The rows are grouped in 3 ways, from coarse to fine. Each group lies inside one group of the grouping before and may be the whole of it. The rows also spread widely along 11 directions, which tell nothing about the answers.
Known rows, each followed by its group in each grouping:
[  1  16 -12  -7   8 -20   0  17   6   9  35  19  13 -15   8   7  -6  -5
 -11  25  -8 -22 -16  12  17   7   2  -9] : z41 zava safu
[  3   1 -14  -4   5   3   9  13   0  10  14   6  14  -2   7   8  10 -17
 -14   3  -4  -7   3   5  -2  -5  -9  -9] : z210 duki sesil
[ 19   3  39  -5 -43  10  12   0 -20 -28 -29 -20  -6  18  -7 -34  15   8
 -10 -32  -2  21  -5 -24  23 -29  18   8] : z41 kul Selu
[ -4   7  -7   5 -13  -6 -37   4   7 -12  14   6  34  16 -17  10   8 -11
   3   5  25 -15 -11 -16   8 -19   0 -14] : z210 runos kib
[ 20  -8  12  20 -32  -4   3  -9  19  -8  17   2   8  14  17 -16  17 -10
   4 -22  13   4 -20 -22  16  -8   4  13] : z210 runos vozu
[ -1   5   9   7  20   6  -5   2   4  11   8   2  17 -14 -10  17  22 -22
  -4   7 -11  -3  12  -2   0  -3   1 -13] : z41 zava Segad
[-22   0  -9 -15 -18 -13  -2  -7 -13  36 -19  11  -7  23  21  25 -25  -2
 -17   9   5  15  -8  -6 -26  18 -30   1] : z210 duki sesil
[  1   7  -3   5 -62  -9  19 -16 -11  22   8   7   3  46  16 -10  -7 -13
  14 -12  20  19 -41   7  17 -17 -12  35] : z210 runos kib
[ 25 -13 -10 -13  -3  20   5   3  10 -18 -11  -7   9  37  10  -6   3 -18
  -6 -45  18  25  40 -46  -1 -30 -14 -15] : z210 runos vozu
[  1 -33  16  30 -23  12   7 -29   8  14 -15   1  -5   7  18 -16  28 -12
 -13 -26   5  12  -6 -16 -17   5 -15  23] : z210 duki sesil
[ -3 -16   5  12  27   2 -16 -23  12  -7 -16   5  -7 -18 -11 -32   5  27
   7 -17   3 -11  19  24  -7  -4  -7   2] : z41 zava safu
[ -1   4  -8 -25   9 -10   2  10  11  19  -6  17   1  -2  43  49 -32 -26
 -35   6 -14  20  18 -45 -24  23 -25 -23] : z210 duki sesil
[ -6 -30   2  -6   6 -11   2   0 -21  -9 -21  -8 -41 -17  -2 -46   8  63
 -38  -7  -5 -18   6   0 -13  32 -12  -9] : z41 zava safu
[  1  -1 -12 -16 -24   4  25   2 -23   5   9 -13  -7  30   1 -13   3   5
  10 -22  -3  21   0 -24  23   1 -13   1] : z41 zava safu
[  5  38 -17 -38  30  -3  22  27   3  31   3  18  22  -3  22  61 -32 -52
 -21  23 -17   8  26  25 -11 -23 -10 -20] : z210 runos kib
[ -5  16 -10 -13  27  10  25  15  -7  28  12 -14  11 -12  -4  45  14 -25
   6   9 -22   3  25  11  -4   5 -10 -20] : z210 runos vozu
[ 17  10  -5 -23  41  14   4  15   7   7  -6   2   4  26 -12   6   5   3
   3  -7  11   5  47  20 -16 -24  -5 -19] : z41 kul Selu
[  9  28  32  -7  -1 -19 -13  10  10  -4  -9  13  10 -16   6  17 -10 -12
 -22  19 -14  -3  -9  -1   4 -11  20  -9] : z41 zava safu
[ 23 -20   0 -12 -38   7  25  27 -21 -14   1 -23 -13  36   9 -25  35  13
 -43 -23   7   7   1 -53   2   6  -4 -13] : z210 duki sesil
[-14  -3   6  -6   5  12   8  -7 -24 -11 -19 -15   1 -27 -14 -11   1   4
   2 -16 -20   8  17  -3  16  -7  -6  -7] : z41 kul Selu
[  2   7  -1 -19 -10  -7  14  17  -7  22   4 -13 -13  26   9  25   8  11
 -10   5  -4  11   4 -23 -17  26 -11 -16] : z210 duki sesil
[ 34   9  -8 -36 -31  -7  26  40 -10 -11  18   5  -2  47  29  -8  -8  -6
 -45  -8  10  16  -1 -49  18 -10   0 -15] : z41 kul Selu
[  0  -3  19   6 -21 -23 -30 -14  14  -1 -12  21  -5  16  14  -9 -12  14
 -15  -2  19   2 -18 -19  -8   5  -3   6] : z41 zava safu

New rows. What belongs after each?
[ 21   1  16  -3 -11  -7  35 -22  16  -7  -5  11 -17 -25  47 -17 -32 -11
   5 -35 -30  30   2 -16  27   1  -3  22] : z41 zava safu
[ 13  13   0  -8   1 -15  -3   4  16 -10  22  10   6   0  13  -3 -12   4
   7  -4  -4  -1  -4 -15  21   1   3  -7] : z41 zava safu
[-13 -14 -31 -17  -2  -1   6   4 -23   1  -1 -13 -14   9  -6 -21  -3  40
  -2 -13   4  -6  10  -5  -5  19 -25 -15] : z210 duki sesil
[ 10  -8  18   7  -2   4   3  -6   6   5  -6   0  -3  13   1  -7  20  -3
  -8 -13   3   8   9 -11  -6  -2  -3   3] : z41 zava safu
[ 20  20  14 -12 -20  -6 -16  22   9 -14  13 -16  13  43 -13  18  20  12
  13  -4  14   5   2 -42   3  -3  12 -27] : z210 duki sesil
[ 13  -8  11  11 -10   8  10  -4   7   4  10 -14   0  12   4   7  30  -7
   1 -17   2   8   7 -24  -2   4  -4  -2] : z210 runos kib
[ 29   1  14  -6 -12  -9  22  21   9  -3  11  -5 -14   1  23 -10  17  13
 -28  -2  -8  -4  -7 -11  -2  10   9  -4] : z210 duki sesil
[-13  -3  -4  17   9   1  -9  -2   3  20   8  12  25 -15  -4  18  19 -30
 -16  17   4 -19  -9  24 -10  -9  -6  -2] : z210 runos vozu
[  7  -1  -3  -5  30   6   4   4   3 -14   2   3   5 -27  -2 -17  -1   3
  -3 -10 -10  -8  22  14  10 -13  -2  -9] : z41 kul Selu
[-27  -3 -18 -14  -1  -8   9 -18 -18  29 -21  28   3 -15  26  12 -45 -30
 -23   1 -14  17   0   8  -2  -2 -33  11] : z41 zava safu
[ -8   1   3  -6 -26 -21  -9   5 -12  -8   1 -16 -17   2  -6 -15   1  52
   1   2   2 -12 -21 -13   2  30  -3 -10] : z210 duki sesil
[ 28   7  20   5  -4  -5   3  12  18   7   5  -8 -12  34  -8 -19  35  35
   6  -1  20 -13  -4  28 -17  -5  14   3] : z210 duki sesil
[-14   7  19  -4 -14 -10   8   6 -26   7  -5 -13 -12 -20  -7   0   8  20
 -15  13 -18  -4 -16   0   7  22   3  -4] : z41 kul Selu
[ 17  15  16 -17  -2  -6  13  11  -2   1  -3 -10 -13  18  -4  -7   5  19
   3  -6  -4   8   8   3   5  -5   8  -6] : z41 zava safu
[  5 -29  -3   7 -16  -2  13  12  -5  22  16 -10 -20  28  12  -3  43  19
 -34   1  10  -7  -8 -31 -26  44 -19  -9] : z210 duki sesil
[  7   4  21  29  12   0 -19 -15  35  19  39   3  15  10  -8  21  40  -5
  36   5  12  -2  -5 -10  -4  20   1  -1] : z41 kul Selu
[ -6   9  13   5  25   7  12  21  -5  25  11 -12  13 -31 -12  38  42 -21
 -21  29 -27 -16   8  13 -17  15   4 -21] : z210 duki sesil
[ 14   0   3  15 -20  -2  17 -16   6 -10  24  -3  -6   2   1 -51  10  25
  35 -27   6  -2 -21  20  35  -7   7  25] : z41 kul Selu
[-10  -7   4  -5 -14  12  24  -1 -25  25 -34   0   2  -1  11   7   3 -32
 -38  -4 -14  14   5  12 -17 -17 -15  10] : z210 duki sesil
[-29 -22 -18  15  25  -2  23 -33  -1  44   2  25 -11 -40  24  -4 -13 -15
  -6   2 -22  -3  -1  43 -10  23 -35  24] : z41 zava safu
[ 43   7  17  -8 -18   6  12  11  26   3   7  -6   0  68  13  10  22 -11
   2 -24  26  24  16 -31 -11 -21   4  -2] : z210 runos kib
[ -9 -17  19  34 -11  27  -6 -32   4   0 -14  -9  33 -15  -7  14  33 -56
  12 -29  -6  18  10 -26   7 -26  -6   6] : z210 runos vozu
[ 26   8  18 -12  -1 -17 -14   8  24 -37 -19  12  -3 -24  25 -16 -27  17
 -28 -13  -7  -7   6 -16   0 -11  15 -12] : z210 duki sesil
[ 19  36  29 -10 -20 -23   1   2  16 -11  -8  -2  -6  -2  13  -4 -23  25
  19  -2  -7   4 -16  16  11  -9  22   6] : z210 duki sesil
[  0  -6   9  13  36   5  -1 -13   5 -12 -11   0  -1 -44 -18 -34  13  19
   7  -9 -15 -22  17  47   7 -16   6   2] : z41 zava safu
[ 26   7  40  28 -40 -16  -1  -3  27   9  32  12  10  17  21   3  32 -23
  -9   3   6   6 -40 -31  14   5  19  16] : z41 zava Segad
[ -9 -26 -17  22 -21 -13  20 -13  -9  -3  18   1 -18 -35  14 -56   7  36
  -6 -11 -11 -27 -36  23  19  24 -13  21] : z210 duki sesil
[-21  -9 -20   3   6   2 -17  -7  -8   2 -11  13  21 -16  -3   5  -9 -20
 -16  -1   6  -9   5   5  -4 -15 -19  -8] : z210 runos vozu
[-16 -17  -1  24 -11   9   4  -8 -15  22  18   6  17  -4  -9  -5  36 -23
 -13   8   2 -10 -20   7   7   4 -11  10] : z41 kul Selu
[ -2  13 -15   5   2 -10  24   8   4  25  40   9  10 -22  16  18   3 -21
  -3  20 -14 -18 -20  27  12  12  -7   4] : z210 runos kib
[ -7   2  17  13  -6   2 -17 -18  -1  -1  -4 -15   3  15 -30 -13  23  19
  36 -16   9   4   3   0   8  -6   3  -1] : z41 zava Segad
[ 11  -3  -6 -25 -12   5  21   8 -21   4 -15 -13 -20  44  -3 -21   1  22
  -7 -23  10  19  19  -9  -1 -10 -11  -6] : z41 zava Segad
[-18  18 -21 -11 -10 -22  -9   4 -18  -6  15   9   9 -11 -18 -24 -20  27
  13  13   1 -24 -26  33  32  -7  -2  -1] : z41 zava safu
[  1   8  13  -8   4 -22 -29  -1  18  -5   6   4  -6  10   5  14 -10  27
   4   2   6   3   3 -36  -6  26  -3 -20] : z41 zava safu
[ -2 -22   4   0   4  17  11 -19 -12   4 -24 -13 -16  13  -8 -21  15  12
   3 -33  -1  19  28 -11  -7  -2 -18   2] : z41 zava safu
[ 10   7  17  -5 -11  -3  -2   1   1   1   0  -5  -4  25  -6  -4  12  10
   6  -9   6   9   2 -13   4  -2   3  -4] : z41 zava safu
[  7 -13 -26  12 -33  10   4 -14  -5  -6   7   6  15  45 -10 -58  12   8
  23 -32  37  -5 -17  28  20 -43 -10  26] : z210 duki sesil
[  4  41  47 -35 -49  -7 -26  34 -38 -23 -52 -38   3  48 -44  16  13  32
 -15   8   9  12  -2 -28  -7 -26  30 -32] : z210 duki sesil
[-46 -10  -9 -10  -7   6  10 -14 -45  40 -35   7   2 -15   1  24 -14 -35
 -35  10 -22  16   1   5 -12   5 -35   3] : z41 zava safu
[  2 -17  18  10  12 -13  22  -7  -5   2 -14   4 -33 -55  19 -36   2  25
 -39  -2 -29 -17  -4  27  -4  21   0  11] : z41 zava Segad
[-22  -7 -12  -2   5  -9  -2 -14  -4  42 -10  33   2   5  20  18 -20 -26
 -29  14   3   4  -4  14 -21   5 -29   9] : z41 zava safu
[ -4  -8  -3   6 -43  17  37 -21 -30  22 -10  -1   2  33   3 -29   9 -27
   9 -30   3  28 -13  12  22 -32 -15  34] : z41 zava Segad
[-10 -28  -7   5  -4  -1 -25 -25  -2 -15 -50  17  -8  -1   4 -54 -19  29
 -25 -25  21 -12   6  30 -21 -27 -17  14] : z210 duki sesil
[  4  -4 -10 -21   8   7 -16   1  -8 -13 -32  12  12  22  -9 -17 -16  -7
 -21 -19  17   8  30  -3  -4 -43  -9 -13] : z41 zava Segad
[ 30  10 -18 -28   4   8  28  11  14  12  -1  14   8  39  30  15 -23 -37
 -11 -20   9  26  30  -4  -5 -35 -13  -2] : z210 runos kib
[ 12   5  36   8  -9 -28 -34 -19  30  -5  -8   7 -23  20   1 -18  -2  54
  17  -4  20  -3 -12  -3 -13  18   9   6] : z41 zava safu
[-14  17 -15 -16  11  -8  22   1  -8  33  10  16   7 -14  18  29 -25 -29
  -4  13 -23   9  -1  15   7   6 -17   0] : z41 zava safu
[ 28   8  21  -8 -43   2   6   5  10 -15  -1  -9   8  40  21   5   5 -15
  -1 -28   7  31  -1 -62  10 -12   5  -4] : z210 duki sesil
[ 29  23  43  -7 -18  -8 -16  34   5 -23  -2 -29   1  24 -22   7  42  30
  -9   5   6  -7  -1 -32  -5  -2  33 -29] : z210 duki sesil
[  1  10 -13 -12  12 -14 -36   7  11  -2  -3  32  22  19  -3  -2 -23  -7
 -18  11  26 -13   4   9  -6 -28  -4 -14] : z41 zava Segad
[ 18  18  35   0 -19 -23 -14  -4  27   0 -12   9 -10  14  18   9 -12  14
  -5   1  10   4 -14   1 -13  -2  12   5] : z210 runos kib
[ 21 -12   0 -17   3   7 -10  -5  25 -10 -42  33  13  18  46   8 -37 -45
 -49 -29  11  30  36 -39 -26 -38 -18  -5] : z210 duki sesil
[  7 -13  -1  -5  12  -2  13   2   4   2 -26  14  -9 -24  26 -16 -11  -4
 -46  -7 -12  -6  13  17 -18  -8 -10   2] : z210 duki sesil
[  2   3  -3 -13  -3  12  12  -4  -8  10 -32   4   6  14   7   0 -13 -19
 -10 -16  -2  17  20  16 -12 -32 -13   4] : z210 duki sesil
[  9  17  11 -21 -24 -16  10  13 -15  -3 -16 -12 -19  16  -3 -15  -8  35
 -10   0   4  -5 -11  21  -1  -9   7   0] : z210 runos kib
[-13 -11 -19  17  10  10  25 -15 -16  18  14   2   5 -23 -11 -30  17  -8
  15  -8 -13 -12  -4  50  20 -10 -12  17] : z41 zava Segad
[  1  26  31 -10   6   3 -28  25   3  -3  -6 -20  29   5 -22  69  30 -28
 -13  16  -6   7  24 -56 -16   0  15 -47] : z210 runos vozu
[  4   0 -14 -18  -7 -12  40  14  -3  30  16   7 -14  -5  47  32 -16 -22
 -38   6 -20  13  -2 -24  -6  31 -23  -3] : z210 runos kib
[-13  -2  -1  -9  -2  -4   9   8 -19  11   0 -23 -15  -8  -5  14  16  26
  -6   6 -17  -3   4 -17 -11  39 -13 -20] : z210 duki sesil
[ -4   7  16  -7 -33  -4   9 -15  -7  22 -33   5  -7  21  22  11 -20 -11
  -9  -8  -1  28  -9   0 -15  -6 -11  18] : z210 duki sesil
[ -7  -8   2  13 -21   0  14   1 -13   8  16 -15   2 -11  -2  -4  31   5
  -3   0 -11  -7 -19 -10   9  19  -5  -1] : z210 duki sesil
[ -1   5 -22   3  13   0   0  -8   9   7   7  13  16  -2  -3 -11  -9  -6
  18  -5  12 -16   2  48   5 -28  -7   7] : z210 runos vozu
[ -4  -8 -23  -5 -45  -1  19  -3 -23  -2   7  -4   3  20   7 -33  -6   5
   3 -21   8   6 -24  -5  25 -10 -16  13] : z210 duki sesil
[ -2   4 -20 -20 -28 -17  44  26 -30   7  23  -9 -15 -16  23  -8  -8  10
 -29   6 -21  -9 -28  -2  25  22  -8  -3] : z210 runos vozu
[  2  -9  12 -12  46  -1  -6  -5  11   0 -31   2 -24 -22   4   1  -6  25
 -17  -9 -14   1  44   3 -30  14 -11 -19] : z41 zava safu
[-22 -31  -5  27  34  19 -11 -31   4  -2  -7  13  16 -53  -3 -17  11 -19
  -3 -17 -13 -10  20  11   1  -4 -19   4] : z41 kul Selu
[ 22  -2  -4  -7 -30  -3  35  -6   5   3  -1   4 -16  20  35 -32 -15   8
   1 -31   1  17 -10   7  12 -11  -9  24] : z210 duki sesil
